There are 4 nested groupings, the coarsest first. Each group lies inside one group of the grouping before and may be the whole of it. The rows also spread widely along 16 directions, which tell nothing about the answers.
Known rows, each followed by its group in each grouping:
[-16  15 -22 -25  16 -18  28   5  -7  -2   0   0  21  -9   8  -2  16   0
 -14  19  25 -16  -7   8  -1  -9  -7 -10  -5  11]  z_407 z_54 gef kef
[  6  -2  19   2 -18  16 -13   7  -9   2 -17  17  -6  -1  -4  16 -10 -10
 -10 -14   6   6  21  -8 -10  12 -19  -8  -2   0]  z_407 z_601 tepe Vebi
[ 13  -7  12  18  13  -1  12   0  11  11  -2  18  11 -11  30   1   8   4
   8   1 -14  13 -10  10   7  17   2  -3  -5  -8]  z_475 z_109 dat Giz
[ -3 -13   4   4   7  -6  14   3  -5  11  -7   8   9   2   4  -6   4 -10
   1   5  -5   2  -6   9   1   5 -10  -3  -6  -2]  z_310 z_373 Numek puba
[ 15 -14  -8  14   7  -1  -8  -1  17  -3  -5  -6  -9   8  -5  -3 -21 -12
   8   8  14  -8   4  -3  -1 -12  11 -16   6 -26]  z_475 z_109 zazed bife
[ -1  -1   5  -7   6   1   8   0  -5   1  -2   6  16 -11   5  -6   7  11
  -9  -3 -10   5   0   2  13   9 -21 -10  -1   7]  z_475 z_109 musuk vak
[  1  -3   4  19   8   7  -3   4   9   0   6   2  -8  13  15  -2 -12  -5
   3   4 -12 -21  -4   9  -8  -3   5  -7  -8 -18]  z_475 z_623 Lamem tene
[-11  -2  16  -4 -13  17  -3 -12  -4   8  -7  12   5   6  19  13  -3   4
   1  10   4 -12  12   0   9   2 -10   0   0  -6]  z_407 z_601 bogiz zod
[  3   6  -3  13  14  13   1 -16  14   8  -3 -15   6  10   5  15   0  -6
   8   1   2 -11 -16  16  11 -17   7 -27  12  -9]  z_310 z_212 Pov nebas
[ 13  -7  -8   7   5 -25   8  13   3  11  -8   1  -4   4   6 -14  -1 -22
  -1  14  -4   9  -8  19 -17  -2  12   9  -7 -14]  z_475 z_109 musuk fav
[ -4   8 -10  -2  15  18   0 -15   7  -1  15 -17   4  13  10  -4  -9   5
   8   3  -5  -6 -14  11  31  -7 -10 -19  14  -6]  z_310 z_373 Numek futer
[ -1  12   1  -4   0   4 -12  -2  11 -17   8 -23  -4  15   7   4 -11  12
  11  15   3 -23  -1   4  -3 -24  13 -23  20 -25]  z_310 z_370 Gusom Gak
[ -8   3  -6   3   2  -4  -7  10   0 -18 -11   0  10 -22   1   4   3   8
   0   8   4 -16   3  -4 -10  -5  10  -5   7  -7]  z_407 z_54 gef kef
[  4 -11   0  -7   1  -4  20  -1  20   2 -21  30  10 -18   3   4   8  13
  -4   5  15   9   6   9  26   3  -7   0 -17   1]  z_310 z_212 Pov nebas
[ -4   4 -13   1   9  -5   3   9  12 -16  14   4  -6 -10  24 -16  -3  13
   6  12 -16  -6 -10  14  11  12   6   8  -4 -13]  z_310 z_370 Gusom Gak
[ -3  -7  -1   4   2   5  -6  -1  -7   0 -13   2   5   0  -1  -2 -12  -9
   2  10   9  -7   7 -12   1   7  -9  -5   8 -12]  z_475 z_109 musuk fav
[  6   6  -7 -14  -8 -20   6   0  -5   6   1  -2   1 -11  23  -9   7  -4
  -5  16   1  15   0  16  -4   8   2  11   9  -1]  z_475 z_109 musuk fav
[ 16 -30  11   4  -9 -10   3 -19  -3  23  -4  -1   0   1 -10 -10  -4 -15
  -3   7   1   1  10   1  -1  -7  -9 -15   4  -6]  z_310 z_212 Pov nebas
[-15 -12   1 -11  -4  -3   6  18 -10 -18   8  11   9  -8  12 -13   6  12
  -8  -1  -9  -3  12   4   2  -3 -16  17 -11   3]  z_475 z_109 zazed bife
[ -4  -6  14  16   8   7   7 -12 -25   9   3   2  25  10   5 -11  16  -8
  -3  20  -2 -12  -2 -13  -9  -6  -3  -1  -1   9]  z_407 z_601 bogiz zod
[ -4   7  21   1   7   3   9  -5 -11   5 -37  17  20   0   3  20  18   6
  -3  17   6   0   2 -11 -10  33  -4 -23   4  -3]  z_475 z_109 musuk vak
[ 14   1 -12  -3   0 -17   1  11   2   5  -2  -6  -4  -9  -5 -13  -8 -11
  -7  -3  -8  13  -5  18  -4  -3  -5  -3   2  -3]  z_475 z_623 Lamem tene
[ -2   0  -6  13   9  -6  -1  -4 -12   5  -3  -8   7  -3  10  -9   3 -10
   2  20  -9  -7 -11   3 -10   9   9   0  12  -9]  z_475 z_109 dat Giz
[ -2 -17   6   7   5  14   9   8   4   3  -9  25   4  -7  -1   4  -8  -6
  -5 -17   1   2   5   0  16  11 -26  -6 -16   3]  z_310 z_373 Numek futer
[-14   2  -6 -22 -13   7  -5  15 -14 -11   3  -1  -9  12   1  -5 -10  -1
 -11  -4  -2   1  15  12   2  -2 -26  11  -3   0]  z_475 z_623 Lamem tene
[  1  -3   4 -10   0 -14   8   7   3   1  -7   2   9  -6   1   1   5   5
   0   7  -1  -3   2   9  -1 -10  -1 -12  -3  -7]  z_407 z_601 bogiz zod
[ -5   1  -1 -15  -3 -15   4  23   5   1 -25   9   7 -13 -11  -5 -21   0
  -3   3  -2  -5   3   5   2  -5 -14  -1  -4 -17]  z_475 z_109 zazed bife
[ -1  16   2  -9   4 -15  -4  24  -4 -12  -8  -5  17 -24 -10 -24 -13  18
  -4   5 -31  -1  -9   1   2  -1 -11  -2   7 -10]  z_475 z_109 zazed bife
[ -4   2  21   9  12   8   1   2 -14 -12   7  -9  19  13  19   2  17   6
  14  12 -10  -4  -3  -4 -12  -4   2 -12  14  -9]  z_310 z_212 Pov nebas
[-14  13   4 -20   0  12  -3  27  -2 -26 -13   1  16   7  -9   5  -9  18
  -2  -6   6  -2  11  -2  10 -21 -21  -3   1  -7]  z_475 z_109 zazed bife
[  5 -21   0   8  -8   6 -10  -6   7  13  -2 -10   3   2   2   9 -12 -18
  12 -12   7   0   4  11  10 -36  -4  -5  10 -11]  z_407 z_601 bogiz zod
[ -4 -32  13  -7 -16  -9   0   1  -1  13   4  16   3 -25  13 -10 -14   3
   2  -7 -13  -7  15  -1  11   1 -24   3  -6  -9]  z_407 z_601 tepe Vebi
[-14 -13  -3   6  -1  -1   2  -6 -10   2  -1   0  12  -6  15   0  16  -3
   0  13   2 -13   1   8  -5 -12   8  10   2   1]  z_407 z_54 gef kef

New rows, each followed by its group in each grouping:
[  0 -12   8   8   5  16  -7  -2 -10 -16 -13   2  17   3  -4   6   8   5
  12   6  14   8   9 -19   8   0  -6 -11  17  -5]  z_310 z_370 Gusom Gak
[  4   8   0   6  13   0   0   5   7   2   1 -14   7   7   8   5 -10  -7
   7   0   0 -12 -11   9  -6 -20   0 -21   9 -15]  z_475 z_623 Lamem tene
[ -1  16 -10  -5  -3   7  -1   4  -7   2 -11   4  -3   6  -1   2  -1 -12
 -10   5   2   8  -1  12   4  10  -8   3  -2   5]  z_407 z_601 bogiz zod
[  5   0  -7   5   4 -10   7   8 -11   2   2   5  16 -18  10  -8  12 -13
  -3   2   2  15  -4   4  -5  -2  -3  10  -1  11]  z_407 z_601 bogiz zod
[ 11  15  27   4 -10   0   1  -2   0  11 -24  14  11  -3   6   4   5  10
  -3  15  -9   6  -1   5  -6   7   3  -5   3  -5]  z_310 z_370 Gusom Gak
[  1   9 -15   6  12   2  -3   9 -16 -12   5 -13   7   6   1  -8  13 -13
   0   4  -5  15  -9   7  -4   3   1   1   7   7]  z_407 z_601 bogiz zod
[ -4  -4 -10  -5  10   1  -5   5   5 -13  -2 -17   7  11  10   9  -1  -1
  24   9  14   3  -3   6  10 -19   7 -13  19 -20]  z_407 z_601 tepe Vebi
[ -3   3   0  -9   9   1   9   9  -1   5   4   5  11  11  12 -13 -13  -1
   9  11  -2   1  -5   4  16  -5 -17   1  -3 -12]  z_407 z_601 tepe Vebi
[  6   0  10   5  -2   5   1  -3  -2  13  12   1  -4  11  12   1  -9 -14
  -5  -4  -4 -10   3   6  -7  -7 -11 -12  -5  -4]  z_407 z_601 bogiz zod
[  7   5   5   0   5  -3  -1   5  -7  -9 -21   3  19  -9  -5   1  14   9
   7  15   1  17   1  -8   2  12   3 -10  11  -2]  z_407 z_601 bogiz zod
[ -2   5   5   3  10   0   8  11  -2  -1 -22   5  24  -6  -1   7  13   3
   6   0  -2  11 -11   8   5  -5  -4  -7   4   0]  z_310 z_370 Gusom Gak
[  2  -8 -16   3  20  -5   6  23   8 -20   3   1   8  -8   1 -19   3   5
  12  -3 -15  22 -13  14  20   0  -3   7  -3  -6]  z_310 z_373 Numek futer
[ -1  -9   2 -25  -9 -16   0  19  -7   2  -2  -5  -4 -11   7   0 -10  -7
   5 -12  -7  16   6  11  -1   8 -27 -10  13 -12]  z_310 z_370 Gusom Gak
[  3  20  13 -25 -14 -14   9  16  10  -2  -2  15  11 -17  18 -18  -7  29
  -3  13 -18   9  -1  17  17  -8 -12  17  -5  -6]  z_310 z_370 Gusom Gak
[ -6   7  18 -12  -8  -4  -2  16 -21   3 -22  11  20 -14   1  -4   6   9
  -4   6 -18  12   4  -1  -4  15 -19   5   5   1]  z_407 z_54 gef kef
[ 21   9  20  12  -9 -10   2 -12   0  10  -3  10  14 -14  19 -12   6  10
  -5  26  -2   0   2  -3 -12  -3  15   6   3   0]  z_475 z_623 Lamem tene
[  4  22  12  -9 -16   0  -9  -8  12  -4 -29  -5   6  -7 -25   1   0  28
 -13  17 -14 -11   2  14   9 -16  10 -13   6  -5]  z_310 z_212 Pov nebas
[  2 -38   8  29  -1   6   4 -20 -10  15  -7  21  13 -10   8  -9  13  -8
  -4  12   0  -4   7  -7   4   6   2  15  -8   5]  z_475 z_109 dat Giz
[ 12  -1  10  33  -1  11  -4 -12 -19  12   0   0  -1  21   2  -6  16 -22
 -17  12  -9  -2  -2   6 -28   0  14   6  -5  10]  z_475 z_109 dat Giz
[  7 -24   4  16   7 -10  18   1   0   4  -1  28  11 -24  16  -1  15  -7
  -9  -3  11  -1   8  -3 -11  10  -3   0 -19  10]  z_475 z_623 Lamem tene
[ 15 -12  16  13 -10   0 -11   0   1   9 -22   4   6 -17 -21  -4  -6  -3
  -2  -9 -19  10   4   2   2  -2  -8  -8   5  -4]  z_310 z_212 Pov nebas
[ -8  -1  -8  -4  -3  -2  -3   0 -12   2  -6  -2   8 -10   5  -3   2  -7
  -3  10   6  -4   2   1  -1  -3  -5   5  10   0]  z_407 z_54 gef kef
[ -9 -14   2   9 -10  13 -15 -16  -6   6  -5  -6 -12  -7   7  14 -11 -13
   2  -5  -3 -13   7  -1  -1  20  -9 -16  17  -9]  z_310 z_373 Numek puba
[ 12  -4   6   4   7 -17  10   6  -9  -9  -9   5   5   0   2  -3  29   4
 -10  17  -4  11   3   5 -24  19  14 -12  -3   2]  z_475 z_109 dat Giz
[  6  -8  10  10  -4  -4  10  12  -4   6  -5  19  12 -26   6   3   5 -13
 -13 -19   4   8   4   3 -10  -3 -15   3 -11  16]  z_310 z_373 Numek puba
[  5  13 -12  -6   5  11  11   0  18   7 -10   9   5  -3   9  14  -1   1
  -9 -10  14  16  -6  23  28  -8 -10  -2  -5   6]  z_475 z_109 dat Giz
[ -7  -8   1  -7   3   1   5   2  -6  10  -2  -8  11   3  19  11  -7 -18
  16  -4  11   9  -4   7   7  -6 -18  -9  19 -11]  z_310 z_373 Numek puba
[ 11   3  17   3  -1  -6   1  17   5   4 -13  11  12  -7  14   0 -15   0
  10   7   0   5   2  -3  -5  -5  -4   0   5 -22]  z_475 z_109 dat Giz
[  9   6   8   4 -16   7   3 -20  -4  10  -5   9  16 -10  11   1  18   3
 -14  10  12   9   4   9   7 -17   3  13   3  20]  z_310 z_370 Gusom Gak
[-22   6   0 -11 -10   7  -3  13  -3 -11  -7   7   7 -11   5  -2 -13   9
  -3   2  -3 -13   6   4  12  -7 -17  13   0  -5]  z_310 z_373 Numek puba
[ -3   8   0   5  19  15   0  22 -11 -28   5  -2   6  19  23   8   9  -6
  19   1   6  19  -3  -1  -5  14  -3  -3  11  -9]  z_310 z_373 Numek futer
[-13 -22  19  15   1  22   1   1 -13  -9   0  16  20  17   1 -14   2   6
   5   9  -3  -9  10 -13  11 -15 -14  16 -10  -1]  z_310 z_373 Numek puba
[-12  -1  -2   0   1  26  -7   1  -2 -22  -2   4   2  12  -1   4  -4   7
   1   3  11  -7  10  -6  17  -2 -11  -2   2  -2]  z_310 z_373 Numek futer
[ -1  -9   0  -6  -4  -7   4   4   5   9 -19   7   3  -9   1  11  -9  -7
   0  -1  11  -4   6   7   0  -3 -10 -11   2 -11]  z_475 z_623 Lamem tene
[ 4  0  5  7  3 11 -6 -4 -6  2  6 -2  6  2 14 -2  0 -2  2  2 -5  1  1  0
  1 -1 -5 -4  8 -3]  z_407 z_54 gef kef
[  7  -8   5  -5   0   1   0   7  16   4 -17   4   4  -7  -8  16  -5   3
   3 -17   0   6   2  14  13 -11 -10 -24  -3  -7]  z_407 z_601 tepe Vebi
[ -1 -25  -8  11  -5  -9  -3 -11  -7   7 -10  -4   3 -13 -11 -10   4 -15
  -1  10  -2  -5   2   5   0  -5   5   4   7  -3]  z_310 z_212 Pov nebas
[  0 -12 -18   7   5   0  -3   6   4 -11  -9   7   5 -10 -11 -18 -15  -2
   0  11   9  -4   4  -6  14  -7  -4  11  -3  -8]  z_475 z_623 Lamem tene
[ -5   5 -23   4  -2   5   0   2  -1   0  -5   7  -6 -24  16  10   1 -18
  -7 -10  11  10  -5  14   7  16  -6  10   5   8]  z_310 z_370 Gusom Gak
[ -2  -5   0  21  27  22  10 -11 -10 -11  15   0  25  12   3  -7  12  -4
   0   6  15 -12  -5 -17   9 -14  -8 -13   0  11]  z_310 z_212 Pov nebas
[ -2   1  -1  14   5  20 -11  -3   2   1 -14   7   1  -2  -2   1 -21  -3
   2   3  -2  -8   0  -9  14  13 -10  -5   7 -15]  z_475 z_109 dat Giz
[ -9  15 -15 -21   7  -4  14  12 -15 -14  -6   5   9  11  -8 -13   9   4
 -18  17  12   3   4   5   0   5 -14   4  -8  11]  z_475 z_623 Lamem tene
[-10  -3   3  -4   1  14   1   0  -4  -7 -15   6   6   5  -6  12   0   0
  -1   2  11  -7   9  -3   7   3 -14 -12   3  -3]  z_310 z_212 Pov nebas
[ 24   9   9   3 -11 -13   1   2  21  13 -15   8  -2  -8  -4  -3 -13   1
 -12   6   2  -3   3  15  -7 -21   8  -6  -8  -8]  z_475 z_623 Lamem tene
[ -1  -5  21  -6   3   6   3   4   3   3  -5   7  25  -8   7   3  -7  16
  11  -4  -5  -2   1  -7  17 -14 -20 -18   5 -10]  z_407 z_601 tepe Vebi
[ -5  -9  22   1 -23   8 -10  -7  -9  12 -18  11   6  -5  -1   3  -7   5
  -9   2 -10 -11  15   1  -2  -5 -14   5   0  -2]  z_475 z_623 Lamem tene
[  5   1   2   3  -7  -7   1  -3   1   1 -13   4  11 -11  -1   5   6  -3
  -4  13  15  -7   6   0  -8 -16  10  -3   1   0]  z_407 z_601 bogiz zod
[  7  10   4  -7   0  17  -5   0   4  -3  -2   1   6  19   1  -6 -13   7
   7   9   3  10   4   1  25 -12 -12  -2   4 -10]  z_407 z_601 bogiz zod
[ -4 -19   1 -14   2  -8  14   9  -8 -10   5  13  14 -10   3 -24  11  14
  -1   7 -10  14   7   4  19   2 -20  14  -9   5]  z_310 z_212 Pov nebas
[  5 -13  -1  11   7   4  -9 -17   2   7   6 -16   2   3   6  -1  -3  -3
  13   8  -8  -8  -6   2   8  -3   5 -23  16 -14]  z_407 z_601 tepe Vebi
[ -4  17  -3 -12  14   5  14   9 -10  -2   5  -4  11  20  18  -1   7  -8
   5   8   4  15  -9  14   7  -1 -15  -1   5  -1]  z_310 z_212 Pov nebas
[ -4  -8  11   2  -2  20   3  -1   4 -13 -16  15  12  19 -20  -5   0  14
  -5  12  10 -11  15  -5  18 -23  -8   2 -14  -3]  z_310 z_212 Pov nebas
[ -1  -3   9   6  20  22  16   8  -1  -7  -7  22  33   2   1  -7   7  10
   6  -4   4  18  -3  -7  33  -7 -26   5  -9   9]  z_310 z_212 Pov nebas
[ -9  -9 -12   4   0   6 -13   9   5  -3 -16  -7 -17   5 -24  -2 -17  -7
  -2  -9 -25 -11  -5  18   7   7  -8 -13  -1 -16]  z_310 z_370 Gusom Gak
[ -8   1   4 -10   8  -2  11  12 -10 -12   2   0  14  13   7 -12  11   7
   5  15  -8   5  -1   8   3  -4  -8   4  -1  -5]  z_310 z_212 Pov nebas
[  2   2   1 -14  -6 -12   1   8 -16   1 -15  -8   6  -3  -8  -1  16  -3
  -5   1 -11  23  -2  16  -6   9  -9  -7  11   5]  z_310 z_370 Gusom Gak
[ -5 -13   9   2   4   5   9  11   2  14 -20  17  18 -13   5  10  -6  -5
   1 -14  -1   5  -1   6  14  -4 -23  -2  -4  -5]  z_475 z_109 dat Giz
[ -7   6   2   1   9   6   5   1  -2 -10   9  -5  11  20   7 -15   5  12
   3  19 -11 -12  -8  10   7 -19   2   2  -2  -7]  z_310 z_370 Gusom Gak
[ -1   6  -9  -4  13  12   4   0   0 -10  -8  -7  17  10  -9   4   7   6
  -3   3  13   4  -3   4  17 -17  -7 -13   7   3]  z_475 z_109 dat Giz
[-10  -6  20   7   3  15  -2   3 -23   0  -9   1  19  16   9   7   6  -4
   5   7  -3  -2   5  -9  -8   1 -13  -3  10  -7]  z_475 z_109 dat Giz
[ -5  -3 -12 -12   2  -9  14   2   7   4 -35  19  -6 -12  -5  20  14   1
 -14   0   7   8   3  21   5  36  -6 -16 -10   4]  z_475 z_623 Lamem tene
[  1  14   4   1   4   6   6   0  -8   9 -26  -2  20  16 -14   4   7  -6
 -10  11   8   5  -6   8   0 -18  -3  -5   3   5]  z_475 z_109 zazed bife
[  2   2 -13  -8   3   0  -3 -14   5  -3   4 -10  12 -14  10  -3   1  10
   8  10   7   4  -4   3  26  -6  -1 -10  18  -2]  z_407 z_601 tepe Vebi
[  7 -20  15  19 -11   4  -7 -14 -10  10  -8   3   7   3   6  -2   6 -10
   5  13   2   0   7  -4  -8  -7   7   5   9  -5]  z_310 z_370 Gusom Gak
[  1  -6  12  14   6  11  -4   2  12  -2 -15   7  17   1  10   7   0  11
  19   7  -6   1  -5   4  14 -15   9  -2   2 -16]  z_407 z_601 tepe Vebi
[  2  -3  17  13  -6  19  -2  13   2  -7  -5  31   5  -6   5  -9 -19   2
  -5  -3   0  -2  13 -14   8   4 -20  15 -15  -3]  z_310 z_373 Numek puba
[  3  11  -1  16   9  16  -2  11  -8  -5  -5   6   2   7 -15  -6  -4  -8
 -19  -9 -10  -4  -2   1  -7   3 -14  -6 -13  10]  z_475 z_623 Lamem tene
[ -6   7  -3  18  25  27   8  -6   5 -19   6   9  13  20   4  -8  12  20
  -5  13  -4 -16  -7   1  18  -3   2  -5 -16   6]  z_475 z_623 Lamem tene
[ -4  10   3  -2  -2   0  -1   1  -6   3  -8  -1  -2   9   2  -1   9   2
  -7  11 -21  -2  -4  18  -4  10   2  -4  -5  -2]  z_407 z_601 bogiz zod
[  3 -21 -11   7  -2   4  -9  -5   9  -7   8  -4 -13   2  -4  -4  -7  -4
   0  -2  -1 -10   9   7   8 -10   3  -7  -5  -9]  z_407 z_601 bogiz zod
[ -9 -16  -8  -6  -5   3   8  -3  10  -1 -17  18   3 -16   4  11   7   6
  -4  -2  13   2   7  13  22   2  -7   3  -7   2]  z_310 z_370 Gusom Gak
[  4   6  -3  -1   8 -14  -1  -3 -27   8  -4 -22  15   3  -6 -10  12 -16
   2  18 -10  10 -11   0 -14   8  -1 -15  22   1]  z_407 z_601 bogiz zod
[ -7  -1  -6  19  23  27 -10   6 -14  -2 -15  -7  19   7 -19   9 -12 -22
   6 -12  10  -8  -7 -20   4  -4 -21 -23  15  -4]  z_407 z_54 gef kef
[  6  -4  17  -5 -12  -1   1   4   4  18 -12  15   6 -10   0  -9 -18   6
  -9  -2 -17   0   5   7  11  -3 -22   3  -7  -8]  z_475 z_109 dat Giz
[  2   2  13   8  -6  11  -2   3   0 -10 -17  16  10  -7  -2   3   6   8
  -4   7   2   2   8  -3   3  -1   0   6  -3   0]  z_310 z_212 Pov nebas
[  0 -18  -6  22  16   0   7  -4  -6   0  -5   3   0   1 -12  -3  17 -12
 -10  -1  -9  -9  -8   7 -10  11   4 -18 -11   6]  z_310 z_370 Gusom Gak
[ -9 -25  -1   1   5   5   1  14  -1  -6  -4   7  11  -9   1  -1  -3   1
   5 -15  -6   3   5   4  15 -10 -20   2  -2  -7]  z_475 z_109 dat Giz
